There are 3 ways to turn a row about zero (a turn may also mirror it). The second row of each pair is the first, turned, with some noise. The first 27 pairs use one turn. New pairs use 3 turns, one after the other, and a turn may come again.
Some pairs, each with its turns in order after it:
3.6	7.9	-25.7	43.1	1.8	-2.3	5.2	19.1
38.2	0.2	9.0	-4.2	9.5	-15.7	-16.4	28.3 -> Q_45

44.9	-1.8	-2.6	11.5	-31.0	28.9	17.0	-15.4
8.2	-0.5	-29.3	-52.4	-10.9	10.9	-27.4	-8.9 -> Q_45

-24.4	41.8	-31.6	-24.7	31.5	-23.1	-24.3	9.6
15.8	-43.9	36.6	5.2	38.1	20.1	-26.7	-2.1 -> Q_426

-6.7	-3.0	-0.7	17.8	48.3	-1.2	0.1	-0.4
27.8	12.0	-10.9	21.6	-1.9	-20.5	26.2	7.5 -> Q_45

57.3	-19.4	-1.6	-21.3	-47.4	-57.3	-7.2	-14.0
4.0	-63.2	18.2	-44.3	29.6	18.6	1.3	-47.5 -> Q_45

-23.8	-20.9	-9.8	-4.2	-30.4	48.9	-8.0	-0.6
45.2	-27.9	2.6	2.7	-17.6	-28.8	3.4	-20.1 -> Q_147

-13.6	6.6	-5.1	-12.8	-0.7	-2.7	7.7	-4.6
-2.3	6.6	4.5	0.8	-5.6	-14.4	-19.0	-2.1 -> Q_147

-0.4	14.9	-8.2	-16.3	-4.3	31.4	6.5	-5.9
2.2	-5.2	3.8	19.1	-9.5	10.0	6.8	-33.5 -> Q_426

22.0	12.9	-57.3	-9.4	6.4	-13.6	-0.8	-6.2
13.2	-13.9	8.3	12.1	-11.4	19.6	-56.2	-4.4 -> Q_426

21.5	-1.5	-8.8	-19.9	19.9	35.6	4.3	14.3
19.4	-8.7	12.4	22.6	-25.3	-21.0	-2.4	-23.2 -> Q_426

6.8	-0.2	3.5	22.3	-1.3	7.3	-1.2	-0.6
10.8	-2.7	-4.6	12.5	-3.3	17.4	5.6	-7.2 -> Q_147

-39.6	-3.1	-15.8	-44.1	1.6	27.6	23.0	10.3
-44.1	23.8	-19.6	35.8	14.5	2.9	-22.7	7.5 -> Q_45

-3.6	-36.6	-11.3	-4.0	-33.1	11.2	-2.4	23.5
6.0	8.7	6.1	3.1	20.3	44.2	-26.4	4.5 -> Q_45

-18.0	-18.7	9.0	16.4	-12.5	-2.1	10.6	-31.3
7.4	-12.3	39.3	12.9	-20.7	7.6	-3.1	0.9 -> Q_147

-2.7	-16.4	34.0	6.9	-1.5	16.5	-0.7	12.3
3.6	13.1	-12.3	-0.2	-2.7	-23.1	36.1	-2.7 -> Q_426

43.0	-24.9	2.9	7.4	23.0	-1.2	0.8	1.2
-5.4	9.7	-6.9	-16.2	1.1	27.4	43.2	-6.2 -> Q_147

0.3	-8.8	0.1	-6.2	-4.4	27.2	4.7	18.9
14.4	-1.6	-6.2	6.5	-16.1	-5.5	18.8	-14.6 -> Q_426

0.7	16.3	-17.4	10.9	1.5	9.8	-0.5	8.4
10.5	10.1	-15.1	16.8	9.4	-1.7	-8.6	-13.8 -> Q_147

-13.9	0.4	-9.1	7.7	6.0	4.6	24.5	30.1
39.2	11.1	11.4	-19.8	-3.6	6.5	10.8	-7.2 -> Q_426

3.9	-17.1	-1.8	-48.9	12.7	44.9	-21.7	49.4
-6.8	25.7	-8.6	52.9	-27.0	30.7	-38.1	-40.5 -> Q_45

-27.2	-12.5	-13.4	14.0	21.8	-0.8	17.5	-55.8
-13.0	-4.5	-38.0	-0.6	16.0	-3.6	39.7	40.8 -> Q_45

2.7	-7.7	10.0	-3.8	-20.7	4.4	-13.2	4.8
13.8	-19.0	-2.9	-3.8	4.6	-7.7	6.7	9.9 -> Q_147

-10.2	9.6	-43.7	-10.2	-24.5	6.8	2.1	-14.8
1.1	-11.9	-12.0	10.5	-8.9	44.4	-16.1	-18.6 -> Q_426

29.9	20.9	-5.4	-1.0	-20.2	-47.3	1.2	-7.9
-8.2	31.3	3.5	11.0	26.3	12.0	-4.6	45.5 -> Q_147

10.7	-14.7	4.2	3.1	-33.5	13.6	13.1	25.8
26.2	18.5	-25.3	11.5	-13.7	6.4	21.2	-0.1 -> Q_426

-20.5	-1.4	-1.0	-26.9	-48.3	-23.0	18.2	-11.2
6.7	4.0	31.3	5.0	-14.9	-38.2	-16.0	40.0 -> Q_147

37.4	-23.4	-19.4	20.5	16.3	4.8	33.9	2.5
44.4	4.7	-35.2	-15.2	25.2	-7.5	-12.5	-8.8 -> Q_45

New pairs. What belongs after each?
3.9	1.3	-24.4	6.2	-6.5	-5.8	-4.1	-55.4
-2.1	27.4	24.4	-2.8	9.6	37.7	-4.1	32.5 -> Q_45 Q_147 Q_426

-0.9	-2.0	2.6	0.8	-7.2	1.4	-11.7	35.2
-25.0	9.4	17.9	11.9	8.8	-3.0	-12.8	-14.3 -> Q_45 Q_426 Q_147

23.4	-9.1	15.6	17.8	-2.0	-17.2	14.2	-0.3
-7.9	-4.7	-24.4	-24.8	-3.5	-21.5	-2.4	-4.2 -> Q_147 Q_426 Q_45

2.9	3.7	-3.1	26.1	-27.8	20.4	-27.2	7.0
-14.6	-34.5	26.2	-3.2	-1.7	5.2	-12.2	-8.8 -> Q_147 Q_426 Q_45

29.5	6.6	7.0	17.3	15.7	-28.3	-35.4	12.9
-20.9	-12.5	33.8	25.3	-35.5	13.3	0.7	-14.5 -> Q_45 Q_45 Q_426

43.3	1.9	-52.4	-7.7	7.5	3.6	-3.9	13.5
26.0	-36.7	12.2	31.9	16.5	3.0	-15.9	33.6 -> Q_426 Q_426 Q_45

46.1	17.3	5.6	-30.6	11.4	3.0	-15.8	0.6
6.6	7.9	-7.8	-51.2	-14.2	-21.0	21.2	-22.9 -> Q_426 Q_147 Q_426

10.6	-9.6	10.9	-12.9	10.7	3.0	5.7	2.5
-2.7	-6.6	-12.3	18.8	-4.7	-11.1	10.6	1.0 -> Q_426 Q_147 Q_147

2.6	3.7	10.1	2.6	-24.7	32.6	7.3	-13.6
11.8	-35.9	8.3	12.6	4.3	-3.7	6.9	-19.8 -> Q_45 Q_147 Q_45

17.0	-0.7	-11.3	-15.4	20.1	-37.1	-27.9	13.5
1.8	32.5	-3.0	2.1	-10.9	-4.9	39.4	-19.1 -> Q_45 Q_147 Q_426

1.1	4.7	-7.0	-18.7	-7.8	18.0	-0.7	2.3
6.7	13.2	-15.0	-14.0	-1.5	-13.6	6.2	-2.2 -> Q_426 Q_45 Q_147

-31.2	0.5	36.6	-10.6	6.9	-0.8	19.8	-12.4
-17.2	9.0	30.1	9.1	-2.2	-25.2	15.9	-25.2 -> Q_45 Q_426 Q_426

13.7	0.3	-14.7	-43.4	2.4	-1.3	27.3	-17.0
-11.8	-32.2	37.5	-4.5	1.9	-2.9	-15.0	14.5 -> Q_147 Q_45 Q_147

-3.6	1.5	-49.8	-4.9	-11.9	10.5	-3.5	3.3
-1.0	-7.1	30.3	24.0	-24.9	-8.7	15.3	-1.7 -> Q_147 Q_426 Q_45

26.4	57.3	-20.8	-33.6	-38.1	-6.4	-21.3	-9.4
-27.0	-63.8	-14.5	38.1	18.0	2.8	28.6	-9.2 -> Q_426 Q_426 Q_45

-6.7	45.8	0.8	-57.3	1.4	17.2	2.7	1.8
8.3	-45.8	40.6	14.7	-12.8	10.2	37.2	8.9 -> Q_147 Q_45 Q_147

-4.5	-0.3	-0.5	23.2	-4.4	20.3	25.0	0.3
-12.4	18.8	0.0	0.6	28.4	-2.9	-8.2	-16.3 -> Q_45 Q_147 Q_147

50.8	2.8	39.7	-5.2	38.7	21.9	16.4	-9.3
-46.4	-17.7	5.8	-31.5	-39.0	0.4	-4.4	34.1 -> Q_426 Q_45 Q_147

21.5	-9.0	-17.6	9.0	-38.4	8.9	18.1	4.7
11.0	-30.6	-18.3	-1.8	-28.2	3.3	6.6	25.2 -> Q_426 Q_426 Q_45

1.6	2.5	14.2	-18.9	18.8	3.1	-10.7	-28.4
-13.2	5.8	-5.0	-15.2	2.1	6.3	-5.0	38.9 -> Q_147 Q_45 Q_45

-3.6	-17.5	-57.3	8.7	-6.7	0.9	14.8	23.8
20.6	2.7	27.3	50.9	19.8	0.0	13.1	-2.2 -> Q_426 Q_426 Q_147

-19.4	-22.0	13.5	-1.9	-0.7	-57.3	4.6	2.7
-42.5	8.2	27.0	-12.6	11.0	-19.0	20.9	-27.7 -> Q_45 Q_426 Q_45

-16.9	27.5	11.0	-21.4	9.3	-15.4	0.4	30.6
-19.4	-10.2	21.2	-29.9	9.2	-10.1	-6.8	23.7 -> Q_147 Q_147 Q_426

16.6	1.1	0.9	29.3	-13.4	1.6	28.2	21.5
30.9	2.7	26.2	-5.9	0.6	3.5	28.7	5.9 -> Q_45 Q_426 Q_45

-0.8	14.0	-5.8	-2.6	11.3	-27.4	16.1	4.9
-16.1	-18.7	-11.8	17.9	-0.1	7.3	-2.6	18.1 -> Q_147 Q_45 Q_147

-10.3	-3.3	-10.4	-6.1	28.0	-28.7	-1.1	-6.0
19.3	-7.3	4.0	3.7	-17.9	27.0	-23.8	-6.7 -> Q_426 Q_45 Q_147

14.3	-10.9	-24.9	-21.0	6.2	-28.9	5.5	-9.2
-5.7	17.3	24.9	-12.0	8.4	-32.9	3.0	-2.2 -> Q_147 Q_426 Q_426

9.9	-1.3	-5.2	-2.9	4.7	-2.8	-29.7	-27.7
14.9	-18.8	6.3	2.3	-33.9	7.8	11.1	7.5 -> Q_426 Q_426 Q_426

-3.7	-23.9	8.3	-3.0	12.2	-2.6	0.4	-18.7
-10.9	15.4	-6.5	3.7	25.3	-10.9	-3.7	-13.7 -> Q_45 Q_45 Q_147

-6.7	-40.9	-9.2	-50.3	-0.6	8.6	-23.6	-1.8
5.2	-10.7	-25.6	-56.9	-5.5	20.5	24.7	5.7 -> Q_45 Q_147 Q_45

